The rows of a group lie close to one hidden flat surface of 14 dimensions, which passes through zero. Surfaces can cross.
In the rows, 128 means zero.
Known rows, each followed by its group:
[ 90 147 124  82 143 143 152 128 100 167 117 153 109 177 136 126 112 166
 155 157 112 177] : Q322
[115  98 140 125 115 117 158  83  85  39 196  99 120 106 120 141 144  49
 167 121  51 121] : Q925
[120 178  95 205 139  84 146 188 109 139 131 124 171 149 141  85 147 172
 127 118 157  71] : Q925
[107 138 196 108 155 116 186 144  95 140 108 121 122 150 107 139 128 126
 109 123  94 130] : Q322
[ 84 133 173  87 103 167 115 104 210 134 132 155 113  42  89 108 179 110
 104 181  85 152] : Q189
[136  73 130 114 120 186 132 115 187 157  94  89  73 150 118 127 119 125
 119  97 142 116] : Q974
[ 83 157  82 104 114 113 192 156 129 118 105 151 138 125 125 146 149 179
 113 165  88 124] : Q655
[142 121 128 147 126 141 128 151 153 127 142 122 141 125 121 136 123 131
 123 135 115 127] : Q189
[104 128 103 119 102 172 161  86 107  95 140 119 109 132 116 129 118 148
 101 127  90 107] : Q974
[110 118 138 122  82 139 127 129  71 111 115 100 110 154 101 126 104 101
 132 133 164 124] : Q189
[162  91 135 188 162 124 130 106 244 104  95 112 124 104 157 101 159 115
 121 105  85 126] : Q189
[130 129  83 167 137 131  65 171 166 153 169 127 128 146 172  87 176 118
  93 113 194 124] : Q322
[121 116  76 112 144 144 122  94 132 137 161 163  98 170 154 115 139 133
 127 124 132  85] : Q974
[ 99  99  90 104 112 146 145  90 119 106 134 114 140 110 135 107 117 150
 112 157 140 117] : Q322
[ 88  93 119  72 138 172 150  90 148 115 154 124  89 151 126 125 112  84
  94 151 122  78] : Q655
[166 176 155 188 137 149  64  54 200  79 165 126 105 117 154 107 163 108
  35 146 106 150] : Q189
[ 94 143  75  63 127 118 180  84  96 129 102 136 112 124 136 146 133 191
 127 141 116 128] : Q655
[130  86 108 110 148 146 141 118 138 142 111 115 137 138 146 124 116 160
 123 108 137 156] : Q925
[116  39 153 107  87 128 101 114 102 136 129  96 129 119 109 109 189 122
 125 126 185 224] : Q974
[108 156 112 114 143  80 183 120  71  96 152 126 192 106 130 153 153 181
  84 138 102 158] : Q322
[121  99  79 164 116 120 132  40 111 106 112 132 118 201 133  80 142 158
 152 137 150 144] : Q925
[ 91 120 152 111 173 102 109 112 140 118 164 180 148  83 171  77 185  86
 120 124 117 129] : Q189
[137 182 150  84 158  86 144  97 111 163 124 161  82 135 116 155 163 162
 122 150 119  95] : Q974
[154 144 126 135 132  98 139 109 165  99 116 111 143 105 110 165 136 106
  99 114 123 100] : Q322
[135 213  82 124  66 126 107  45  88  76 123 135 140 141  77 172  78 132
 162 174 114 162] : Q189
[102  83 114 148 148  90 192 142 120 118 125 110 124 213 116 114 137 103
 178 143 114 108] : Q655
[113 126 100 101 126 132 129 142 145 138 164 126 146  95 127 138 163 139
 102 121 133 130] : Q925
[134 134 108 127 111 154 122 104 152 122 101  88 171  65 119 127  90 175
 124 113 138 144] : Q655
[117 133 143  63 128 136 124 112 114 148 121 227  48 152 140 154 152 117
 134 178  83 135] : Q655
[163  90  94 127 158  86 114 106 160 163 145  88 154 119 129 133 173 162
 133  94 193 127] : Q974
[103 148 159 105 132 131 162 130 170 167  27  84  82 152 116 126 128 165
 112 128 143 160] : Q974
[114 175 164  84 133 126 117 177  74 170 136 152 162 116 103 154  89 137
  99 155 162 136] : Q925
[ 97 165  47  80 114 127  94 180  97 149 135 174 148 124 153 147 123 106
 139  95 176 122] : Q189
[103 115  85  94 122 150 153  92 109 118 110  95 150 112 129 119  67 146
 155 117 142  99] : Q655
[130 141 131 123 119 127 141 138 120 140 139 101 122 120 111 139 151 157
 102 124 136 117] : Q322
[112 103 134  89 169 157 140  78  54  84  71 133 122 168 213 107   8  97
 139  75 116 148] : Q655
[119 122  84 160 109 108 110 142 163 115 154 153 158 127 124 108 165 117
 143 173 136 136] : Q655
[128 152 175 136 139 122 125 117  96 131 149 140 126 151 107 129 118 109
 151 145 100 142] : Q189
[110 193 134 147 110 104 181 139 147 117  72 113 117  86 114 126 153 190
 127 157  76 129] : Q925
[137 103 148 128 136 120 142 123 112 102 160  86 174 116 107 149 103  97
 160 119 101 167] : Q925
[133 138 139 124 156 118 148 149 103 137 125 144 152 136 143 138  96 144
 145 128 110 131] : Q925
[123  76 122 150 125  73 156 101  44  80 139 132 139 159 158 100 143 150
 130 174 148 121] : Q189
[129 111  91  91 137 114 143 114 102 120 111 141 140 122 154 154 117 145
 139 112 123 149] : Q322
[ 95  97  59 106 133 158 137 141 214 138 141 124 153 121 146 120 159 153
  86 151 129 156] : Q655
[150 184 177 176 101 140  99 170 152 127 131  94 119 140  72 155 132  61
 127  90 118 147] : Q189
[129 165 182 163 176 136 120 121 142 141 156  88 142 131 132  98 133 128
  99  92 124 136] : Q189
[113 116  90 117 156 177 149  57 157 158 162 124  88 176 132  95 130 174
 127 115 117  75] : Q974
[142 114  91 129  90 144  94 165 140 130 165 132 108 175 105 164 142  76
 105 122 166 113] : Q974
[110 119 131  83 113  83 154 110  95 119  88 115 143  91  98 134  86 113
 171 164 168  70] : Q974
[119 148 134 109 140 105 130  94 112 115 155 152 127 123 149 138 189 157
  66 153 109 178] : Q655
[ 73  69  68  91 131 180 152 106 120 134 182 131 140 129 132  86 115 127
 144 126 134  68] : Q925
[110 135 161 110 155 136 100 126 144 141 107 113 150  98 156 102 101 121
 111 126 155 162] : Q974
[118 138 144 149 133  78 156 176 142 120  93 114 145 138 118 136 172 109
  95 106 136 129] : Q322
[147  71 134 152  66 202 137 219 187 126  95  80  83 106 109 149 116 108
  93  98 121  97] : Q925
[ 85 182 148 126 148 108 122 109 107 102 140 169 137 122 151  93 118  98
 160 174  88 154] : Q925
[137 117  84 122 120 107 134 132 151 130  89 123 122 113 145 139 155 149
 128 102 149 126] : Q189
[105 167 131 146 123  76 138  98 105 104  86 125 141 135 128 100 127 135
 155 162 140 139] : Q974
[146 125 166 175 126 159 111 112 120 129 186 107 130 175 103 116 135 113
 136 120  98 174] : Q974
[142 126  55 168 145  82 128 136 146 123 166  77 190 156 135 128 154 152
 119 120 183 139] : Q322
[103  99 127  72 156 127 154 143  79 134 114  87 162 135 145 139  71 119
 108 102 172 133] : Q974
[136 126 155 127 143 143 148 130 163 143 120 101 146 115  97 143 107 136
 127 122 107 141] : Q322
[ 91 128  83 149 106 151 129 149 167 142 118 107 169 113 111  86 110 149
 158 151 150 124] : Q322
[126 106  82 128  90 107 113  89 165 106 135 122 116 119 108 130 191 122
 119 163 154 128] : Q655
[140 133 130 113 144 118 152 108 170 127  95 125 126 121 114 153 124 134
 129 127 100 132] : Q322
[171 143 133 174 114  95 133 151 123 120 156  97 176 117  85 167 145 142
 156 120 120 162] : Q322
[161 143 144 109 203 116 135 140  91 161 137 170 163 139 186 157 103 181
 136  92  84 200] : Q655
[108 147 151 163 155 108 141  21 145  84 157 113 118 169 116  78 143 108
 132 176 102 120] : Q655
[153 141 105 111 148  79 158 126 130 135  73 169 101  95 161 150 152 158
 146  93 107  70] : Q322
[134 138 147 123 128 105 143 133  86 141 136 124 137 133  95 147 120 133
 165 125 129 120] : Q189
[150 141  98 136 136 107 129 101 131 132 150 123 164 120 113 149 143 175
 117 128 137 140] : Q925
[104 166 112 146 128 155 144  91 101 100 124  79 134 142 142  97  78 155
  79 124 141  94] : Q189
[138  96 121 114 126 156 148 104 130 144 139 105 151 137  90 144  87 155
 146 131 125 131] : Q925
[161  68 128 127 124 145  96 156 148 112 120 133 172  19 166 120 105 129
  83  96 156  82] : Q655
[ 90 126 157 103  70 131 148 112  69  77  75  93 103 118 107 130 103 105
  99 146 143 141] : Q925
[123 136 117 100 112 151 119 101 143 109 113 106 121 120 127 149 117 123
  79 124 144 142] : Q974

New rows, each followed by its group:
[119 109 105 101 120 121 107 106  79 166 172 145 173 136 103 118 113 180
 184 188 167 174] : Q189
[102 148 113  97 127 183 113 144 131 142 148 132 145 124 125 125  80 115
 114 125 131 125] : Q189
[100 173 155 117 134 135 127 152 119 162 129 133 112 127 120 114 150 143
 109 122 132 136] : Q189
[160  88 127 144 154 130 109 110 185 120 126 165 125 141 150 122 126 108
 165 143  90 156] : Q189
[126 142 174 151 121 146 132  90 190 148 110  71  86 141  82 110 156 137
 113 134 129 137] : Q655
[130 144 121 119 136 116 132 119 101 136 144 127 121 152 128 141 130 148
 139 135 132 135] : Q322
[143 175 148 126 113 129 121 119 113 114  98 127 159 115 120 159  85 156
  93 155 113 190] : Q925
[111 110 100 113 145 148 133  78 170 143  93  66 111 166 122 100  83 122
 126 108 196  71] : Q974
[162 126 116 117 126 108 101 100 124 129 123 143  78 194 125 167 121  97
 170 134 137 149] : Q322
[129 124 202 135 126  95 150 156  40 116 128 132 130 106 125 125 141 123
 101 119 130  99] : Q655
[ 91 109 120 115 138 108 171 141 170 107  76 140 170 101 126 133 148  93
 185  97  64 192] : Q189
[120 131  94 107 111 122 108 172 124 138 119 137  95 132 147 141 144 101
 102 103 180  83] : Q322
[ 96  58 165 100 159 129 152  73  84 120 123 147 157 128 151  77 105 151
 156 168 114 186] : Q655
[ 96 157 104 133 139 146 163 113 134 137 106  96 120 194 130 115 121 168
 105 119 125 151] : Q974
[102 107 117 121  80 157 171 139  98 114 103  99 123 145  98 125  92 157
 124 171 133 114] : Q189
[132  94 110  96 168 140 137 159 166 174 131 135  54 208 145 145 139  84
 144  89 140  79] : Q655
[143 138 105 205 129 139 126 155 155 154 147  60 183 154 117  95 127 218
 108 154 162 177] : Q189
[138 174 149 160 154 130  76  33 155 154 143 120 125 126 122  63 120 163
 163 161 154 124] : Q189
[ 96  65 162  84 148 151 143 123  82 116 150 191 133 153 149 112  94  93
 146 182  90 165] : Q655
[175  78 197 135 133 143 144 121 169 141  64 147 121  95 110 139  92 155
 189 146  67 169] : Q655
[167 167 137 145 139 138 115 129 120 144 161 128 172 110  97 155  76 144
 192 120  88 153] : Q322
[106 168 163  89 168 201 110  91 113 188 127 120  93 118 173  92 112 204
  97  92 119 182] : Q322
[155 104 162 158 168 119 152  77 116 137 159 128 136 117 127 105 132 162
 182 112  77 106] : Q974
[181 155 152 177 136 118  95  70 137  87 140 104  88 169 110 139  91  46
 129 104 140  48] : Q974
[ 90  98 123  86 109 198 142 134 161  91 128  69 150  57 116 129  74  69
  68  76 141  65] : Q189
[183 151 146 138 153 140  99 115 149 147 176 137 119  97 132 152 130 142
 118 110 106 101] : Q322
[138 126 153  55 152 164 110 176 116 210 149 152 100 140 143 175 147 169
  76 100 140 194] : Q189
[171 115 107 124  95 139 120 127 153 150 123 115 138 127  85 176 129 180
 147 160 127 188] : Q189
[116 113  63  95 117 101 166  65 104  82 163 114 147 154 107 169 136 130
 141 158 113 142] : Q655
[144 113 175 135 160 146  89  79 234 120 111 111  92  59 146  97 153  58
 102  70 123  64] : Q189
[116 125 130  87 148 145 136 121 137 127 146 129 125 123 134 147 123 116
  67 128 126 105] : Q322
[122 115 104 186 119 123 103 191 140 151 162  92 157 187 107 102 140  94
 145 115 193 131] : Q974
[114 152 130 130 132 157 116 133 135 141 165 140 137 110 122 110 123 140
 110 151 122 108] : Q322
[153 131 110 141 122 112  98 140 131 140  97 142 101 110 167 121 162 148
 129  83 149 131] : Q322
[142 146 158 139 110 134 111  75 142 132  97  75 115 102 103 122 140 163
 113 113 146 169] : Q655
[116 139 105 138 126  55 151 118 114 109  80 139 154 108 126 110 113 131
 197 167 148  84] : Q974
[ 97 185  98 135 182  94 140 134  99 133 186 153 155 163 165 105 150 148
  91 145 137  95] : Q322
[130 124 177 157 154 126 145 169 148 139 127  87 165 117 110 120  98 111
 178 119 102 155] : Q925
[122 157  95 158 110  73 129 206 177 128  90 194 152 136 121 144 177  97
 153 153 116 147] : Q322
[133 185 157 150  74 140 103 181  80 154 153 116 108 162  67 150 126 119
 119 154 158 123] : Q189
[ 62 162 142 157 149 107 209 160  96 118 124  72 156 165 123  90 143 159
  85 128 119 117] : Q655
[145 110  85  96 104 169 130 120 157 157 151  82 104  89 100 155 118 175
 118 130 159  62] : Q322
[135 144 147 103 120 153 121  65  80 113 123  92 109  96 131 134  85 140
 120  90 134 109] : Q322
[131 144 133  91 124 108 137 205 120 190 141 160  89 133  98 173 159 126
 127 137 150  57] : Q974
[163 145 185 197 198 100 122 175 179 153 144  89 164 132 137 114 156 107
  81  58 136 112] : Q322
[122 179 112 138 149 137 135 134 118 117 157 108 165 145 136 140  97 139
  90 118 119 141] : Q974
[104 133 157 146 130 184  89 121  93 134 209  71 146 171 103  92  78  93
 116 136 169 149] : Q322
[129 160 139 161 132 114 142 139 139 144 126  99 144 139  99 120 129 149
 153 129 126 134] : Q322
[121 166  94 176 107 151 115  54 184 134  84 149 108 167 121  80 139 200
 125 176 123 157] : Q925
[147  89 162  97 145 124 105 121  95 164 188 124 138 124 113 149 175 140
 120 118 142 190] : Q974
[172 121 181 144 140 128 111 122 112 131 170 129 209  20 109 131 117 172
 116 140 109 145] : Q655
[ 78 138 128 154  88 139 130 228 114 102  77 129 163  99 156  95 117 110
 109 131 131 176] : Q974
[120  89 115 140 129 120 122 193 113 129 149 198 134 170 162 116 150 111
 143 177 112 158] : Q189
[164  84 144 171 168 136 130  62 145 141 155  68 155 173 102 109 100 140
 170  93 137 145] : Q925
[110 121  84 185  90 160  77 134 165 120 171 134 142 168 125  84 173 116
 121 144 147 187] : Q974
[112 130 209 143 172 118 178 184  80 131 177 130 143 137 128 119 136 101
 106 119  80  94] : Q189
[168 143 172 221 176 117 122 121 165 122 116 107 108 185 154  85 117 109
 145 101 104 109] : Q189
[133 166 135 134 111 138 127 171  94 156 145 139 123  69 121 124 131 164
 138 109 125  54] : Q322
[ 67 150 132 123 108 173 119  71 107 106 126 107  98 115 139  53 111 138
  95 156 152  86] : Q322
[147  72 155 158 139 155 130 108 169 118 149 125 130 127 128  94 105 123
 141 173 105 113] : Q189
[108 104 107 146 101 139 122 140 157 121  90 142 115 133 140  91 141 124
 152 144 131 143] : Q974
[169 157  96 195 106 146  96 198 149 167 139 116 107 183 131 129 126 173
  98 143 174 104] : Q189
[129 106 116 147 146 113 145 235 204 183 136 152 143  71 123 114 177 130
 157 117 126  41] : Q189
[ 95 135 176 126 148 168 152 162 179 160 129 125 149 138  90 112 109 123
 117 164  95 151] : Q322
[185  78 118 153 142  83 118 133 100 128 150 157  75 143 170 131 173 130
 157 107 141  58] : Q322
